The rows come from 5 hidden closed curves, with some noise, and rows from the same curve form a group. Each curve winds through 6 dimensions. The rows are also pushed far along 4 directions, which tell nothing about the answers.
(in the rows, 128 means zero)
Some rows, each with its group after it:
111 101 155 121 112 136 132 146 118 148 149 122 94 102 172 131 113 184 158 : F
130 169 117 81 144 157 139 131 80 146 110 119 134 143 115 148 100 100 153 : P
149 176 108 113 106 91 117 132 157 172 185 121 136 141 147 135 148 113 158 : L
113 144 116 123 138 109 117 113 162 82 135 158 153 142 89 133 159 100 108 : J
145 156 117 135 155 126 116 93 108 121 83 129 162 174 107 108 137 81 134 : H
97 105 147 131 156 178 158 139 85 88 94 132 127 111 132 150 85 142 106 : F
166 171 80 105 115 100 104 111 146 171 146 119 137 156 98 114 155 81 139 : J
113 85 144 132 137 146 131 126 99 120 125 131 116 112 135 135 100 158 117 : F
130 130 130 131 102 138 139 155 155 146 183 117 111 110 178 151 113 168 133 : L
110 74 147 160 154 107 109 94 122 113 68 140 123 144 127 73 144 125 117 : L
163 186 120 119 110 98 90 85 163 129 152 142 131 160 82 155 140 112 120 : P
99 149 106 91 152 159 136 133 125 95 124 147 140 149 73 149 124 91 110 : H
120 91 147 143 128 99 91 104 175 85 99 150 113 134 132 101 163 132 104 : F
86 86 123 127 151 155 172 169 86 158 103 103 124 107 160 96 110 128 148 : F
119 178 111 118 159 165 157 128 93 142 111 114 153 163 108 143 98 91 134 : L
90 129 122 81 154 156 147 147 94 128 88 128 124 131 108 122 115 101 144 : P
108 150 109 95 162 158 160 143 65 118 99 128 155 123 86 142 105 80 125 : L
90 180 124 102 157 150 167 144 80 108 182 156 170 130 80 208 86 100 116 : H
96 69 146 113 133 168 146 164 119 117 89 115 84 97 174 113 111 165 132 : F
102 133 123 124 157 159 170 150 56 143 128 125 150 122 115 149 85 108 128 : H
140 125 144 157 108 91 120 128 146 166 160 119 120 124 167 116 135 153 144 : P
146 147 140 150 112 111 135 130 114 133 199 136 145 96 132 183 104 153 113 : J
163 156 91 97 113 147 114 128 142 170 154 100 121 157 146 133 124 119 144 : P
146 130 121 139 117 110 126 141 140 192 124 91 113 141 195 93 133 124 156 : F
133 106 164 182 132 102 109 90 137 74 124 162 142 118 116 136 136 151 95 : P
133 107 119 112 101 115 112 148 167 154 167 119 98 113 168 121 140 155 137 : L
100 141 111 95 150 129 132 130 106 133 129 145 136 146 86 129 129 88 130 : H
105 125 140 102 150 135 130 126 82 116 120 147 130 126 107 146 108 120 132 : H
93 139 94 117 178 141 135 111 123 137 73 124 150 195 97 80 139 61 130 : P
130 89 134 143 163 137 114 90 80 95 38 145 131 139 95 84 130 101 113 : J
141 173 139 125 101 95 106 116 178 130 188 139 124 138 125 167 139 145 128 : L
133 152 98 139 156 124 126 100 103 141 92 132 155 170 81 97 132 69 125 : H
73 117 133 98 168 152 141 129 107 112 80 139 129 157 125 101 124 107 154 : F
177 181 126 152 90 93 104 104 172 153 191 125 129 140 129 157 135 146 125 : P
158 157 125 138 117 128 116 108 127 121 157 137 138 130 126 158 116 131 117 : L
137 98 132 148 97 90 96 120 197 144 168 128 99 128 155 113 155 163 121 : P
137 183 104 131 126 146 139 116 144 117 186 133 157 144 89 184 105 116 97 : F
100 101 141 142 170 128 121 102 112 108 73 142 140 168 129 89 133 107 129 : H
94 140 140 105 149 162 163 159 69 122 133 142 131 114 117 165 86 123 129 : J
97 98 147 126 160 113 117 98 101 96 87 157 136 134 86 119 129 109 110 : P
76 122 124 92 157 163 168 170 96 150 93 111 123 133 139 113 110 110 155 : L
143 124 106 112 157 144 119 103 83 138 55 121 131 156 108 83 129 84 139 : J
136 111 164 177 127 105 124 104 109 80 147 160 144 91 111 160 115 155 89 : J
120 176 95 95 114 133 143 161 161 181 170 103 122 149 150 127 135 116 168 : F
112 86 146 145 152 137 130 117 75 134 83 131 119 129 136 101 107 130 127 : J
105 146 115 125 150 164 169 141 77 122 128 128 157 116 93 149 97 110 125 : F
105 82 142 144 113 125 150 166 135 130 158 127 113 83 154 132 126 165 119 : H
90 110 136 137 169 119 134 109 108 107 82 144 150 150 97 99 135 93 117 : L
131 181 108 107 148 100 115 100 133 87 125 159 182 157 58 139 164 58 118 : H
109 89 139 140 152 123 137 127 99 92 86 139 149 103 129 103 138 119 126 : J
129 161 99 107 132 123 130 122 138 118 180 133 167 135 105 165 128 101 114 : J
137 139 132 147 121 106 125 123 132 158 171 125 135 137 152 137 124 139 137 : H
137 120 102 151 130 108 119 109 147 128 116 129 141 137 107 94 156 101 112 : J
149 141 102 171 126 113 110 88 174 101 149 142 156 151 92 131 142 112 79 : J
143 107 152 150 102 122 109 114 157 115 145 127 97 110 135 149 118 177 100 : L
116 151 109 96 132 121 141 142 117 118 166 141 153 112 85 167 127 100 115 : P
112 109 120 124 153 141 117 96 112 115 94 141 131 154 96 107 123 116 125 : F
117 134 112 128 135 157 155 141 106 110 160 132 150 114 96 171 98 119 89 : H
126 179 108 119 132 106 134 130 132 179 161 117 148 160 129 127 131 97 158 : P
165 107 132 161 109 121 101 101 148 110 120 130 118 119 127 121 136 150 103 : P
87 105 127 92 144 173 149 158 114 116 115 130 108 121 135 138 108 136 128 : H
107 91 182 130 137 128 130 132 106 35 107 171 126 68 112 175 116 154 83 : F
114 124 123 159 124 132 151 141 139 132 175 129 139 120 134 147 111 141 104 : J
92 96 169 114 141 134 146 151 86 89 132 157 127 85 145 153 108 157 131 : L
149 118 138 156 103 102 110 113 155 123 194 139 124 108 138 163 121 165 99 : L

New rows, each followed by its group:
119 100 164 132 106 125 155 181 122 113 152 125 106 51 173 161 115 172 120 : F
107 117 136 121 117 136 126 138 157 84 164 153 118 108 107 169 122 154 94 : H
121 144 118 119 127 108 125 131 159 98 164 144 145 124 107 160 138 108 93 : F
182 164 127 157 95 88 104 108 163 142 189 124 145 130 139 153 141 142 119 : H
115 129 131 123 112 136 128 140 155 165 158 108 94 139 157 135 109 160 134 : P
93 67 143 140 138 135 155 163 105 131 105 119 115 89 164 102 122 145 128 : F
154 159 116 142 116 125 113 104 163 105 136 136 140 144 104 137 144 122 110 : P
96 99 122 109 156 155 129 120 98 134 87 126 121 148 114 93 119 124 153 : F
126 164 90 119 146 151 150 126 99 165 108 107 149 159 105 104 120 87 153 : F
162 178 90 146 114 101 94 77 183 155 176 122 146 188 103 126 145 105 116 : F
127 130 123 136 141 136 131 120 121 136 131 121 132 142 141 135 112 123 118 : F
128 146 108 125 139 114 120 109 144 97 156 147 165 138 97 149 139 103 104 : J
104 81 131 130 147 122 130 135 121 117 97 133 132 125 135 92 144 120 132 : P
115 74 167 151 139 72 85 89 154 60 73 173 122 119 107 93 174 126 98 : F
83 102 128 127 151 143 140 134 129 140 106 121 118 149 134 104 119 124 124 : P
131 77 146 156 117 101 120 132 139 110 134 139 127 91 148 109 150 152 121 : P
130 118 147 115 128 106 116 133 127 108 98 139 116 109 132 122 145 122 132 : F
114 133 127 115 135 146 167 174 94 167 144 101 126 111 180 143 99 126 144 : F
163 137 96 110 133 147 109 110 126 175 96 96 119 176 158 84 130 106 158 : P
175 94 113 159 115 106 79 86 156 147 87 117 105 147 154 58 161 126 130 : L
120 106 137 165 147 138 121 92 132 92 82 141 132 147 109 101 128 132 108 : F
107 108 117 136 173 153 147 117 67 129 55 127 142 152 104 86 114 85 128 : H
120 114 139 140 116 110 140 159 138 166 133 106 111 110 188 105 134 144 154 : F
90 76 151 134 138 130 149 153 110 82 143 151 140 78 123 152 121 153 100 : P
114 107 146 134 138 168 153 148 99 112 109 119 116 107 156 144 90 152 116 : F
118 121 129 100 124 129 134 144 112 98 170 150 135 86 107 178 116 135 109 : L
136 164 90 85 105 143 132 152 153 177 167 103 113 140 134 132 130 126 162 : F
103 162 99 128 152 159 163 132 110 117 160 134 168 141 80 161 102 103 110 : F
85 61 148 150 134 122 137 138 118 133 121 135 114 103 143 93 129 165 142 : F
92 69 157 152 152 126 107 98 146 112 48 136 93 157 136 62 139 142 124 : P
119 100 173 130 110 133 133 151 127 86 147 147 111 74 158 163 122 185 129 : P
141 105 136 141 99 99 95 112 188 128 121 132 96 124 134 86 172 158 142 : F
122 152 133 134 116 118 116 110 172 116 171 140 123 144 107 163 119 143 100 : P
145 138 109 103 124 106 94 109 147 128 138 144 127 144 124 115 158 106 138 : L
128 84 155 163 129 136 135 123 104 70 137 151 137 76 109 165 106 165 74 : P
116 152 119 106 149 146 144 133 115 85 124 143 161 121 105 150 128 99 123 : J
80 79 137 135 164 142 128 119 127 128 56 124 108 156 134 69 129 122 129 : P
135 138 132 110 117 115 123 138 138 106 173 140 144 110 123 169 134 133 118 : H
160 197 94 96 112 141 120 125 146 171 163 106 124 160 127 148 120 110 152 : F
93 124 107 106 142 153 155 160 126 187 133 94 114 153 158 107 108 118 151 : P
105 80 149 146 154 111 101 87 132 125 44 135 99 160 116 59 144 125 126 : P
130 160 130 133 103 92 136 147 147 170 212 122 134 115 143 160 125 144 141 : P
157 135 121 121 95 109 96 121 195 128 157 125 110 134 146 129 158 145 128 : H
121 111 132 158 119 143 141 133 136 131 154 122 121 113 139 134 110 166 117 : F
93 69 173 146 134 117 131 137 138 46 129 168 125 73 122 160 127 162 73 : F
137 100 145 170 128 92 105 91 134 95 132 153 140 116 90 129 136 135 84 : P
145 186 116 98 100 120 119 128 149 158 202 124 121 134 111 186 109 136 127 : P
166 105 137 181 102 80 82 86 188 150 128 121 105 148 167 86 156 155 116 : F
104 150 138 111 130 129 132 122 126 109 167 148 128 119 86 185 101 135 99 : P
98 114 139 110 126 141 151 166 125 156 118 108 102 117 163 115 120 143 156 : L
121 172 112 104 157 134 140 131 107 97 92 137 159 144 95 140 134 63 118 : F
138 153 89 108 146 120 111 104 140 142 119 122 152 174 117 100 151 77 139 : J
128 123 135 121 137 148 136 138 113 111 102 128 131 125 148 121 129 129 144 : P
138 118 140 139 113 95 88 95 177 94 109 152 111 134 98 111 165 135 108 : P
120 76 144 152 142 130 129 122 113 90 61 134 120 105 128 96 136 128 104 : F
121 137 117 112 157 165 149 129 74 110 127 133 160 133 109 161 93 106 115 : P
112 122 134 128 144 86 110 104 143 83 115 165 154 132 82 120 162 95 107 : F
122 174 117 89 115 118 146 163 126 125 193 137 147 95 108 189 124 111 125 : F
116 177 102 103 147 142 150 130 88 157 145 125 158 151 98 140 110 93 154 : F
106 68 142 127 151 153 124 129 122 96 40 127 99 125 145 79 136 132 118 : F
157 154 96 104 110 117 94 107 174 148 146 120 121 162 118 119 152 110 132 : P
134 154 99 151 118 106 132 119 160 144 176 130 154 135 99 135 141 112 115 : F
160 111 159 148 106 103 109 117 117 113 128 139 118 90 135 135 136 160 128 : P
124 69 160 117 113 110 106 145 140 160 94 111 68 113 209 75 142 168 166 : F
169 191 86 138 116 106 114 106 172 132 166 126 165 164 106 134 158 89 124 : P
165 111 139 165 106 125 102 108 170 131 112 112 105 141 173 99 142 161 128 : H
160 164 112 135 113 95 117 119 140 169 186 117 144 137 132 147 127 116 125 : F
135 154 136 125 100 108 112 117 157 132 191 140 125 123 125 164 127 158 132 : F
91 68 154 139 138 121 131 141 138 134 87 121 97 121 156 84 138 150 136 : L
93 109 139 149 153 153 151 125 90 96 127 154 138 120 91 151 93 132 91 : H
104 139 108 124 141 117 121 111 155 102 146 159 145 152 71 135 145 97 99 : H
128 72 152 124 132 110 111 128 126 124 75 124 108 120 168 77 156 137 154 : H
153 112 107 146 132 130 101 93 149 112 83 129 121 148 109 92 146 113 104 : L
141 160 110 149 136 119 118 97 162 104 143 138 166 166 102 140 141 101 98 : H
181 146 134 164 88 82 89 101 197 117 152 133 117 127 142 137 157 142 97 : F
117 85 125 126 162 143 115 105 115 103 46 130 129 155 121 78 141 100 122 : H
138 70 146 154 127 107 93 99 155 94 87 138 114 128 138 88 158 147 110 : H
121 183 114 110 127 134 149 133 110 138 194 136 159 128 91 180 106 118 135 : F
113 105 124 126 156 142 117 111 131 80 58 141 127 141 103 101 141 100 100 : F
150 127 138 142 125 137 115 106 121 57 132 165 139 99 100 169 121 138 86 : L
98 99 127 112 154 127 122 116 114 134 67 133 122 148 110 62 155 110 164 : F
103 89 168 140 142 135 134 120 92 67 111 157 127 89 92 163 102 152 85 : L
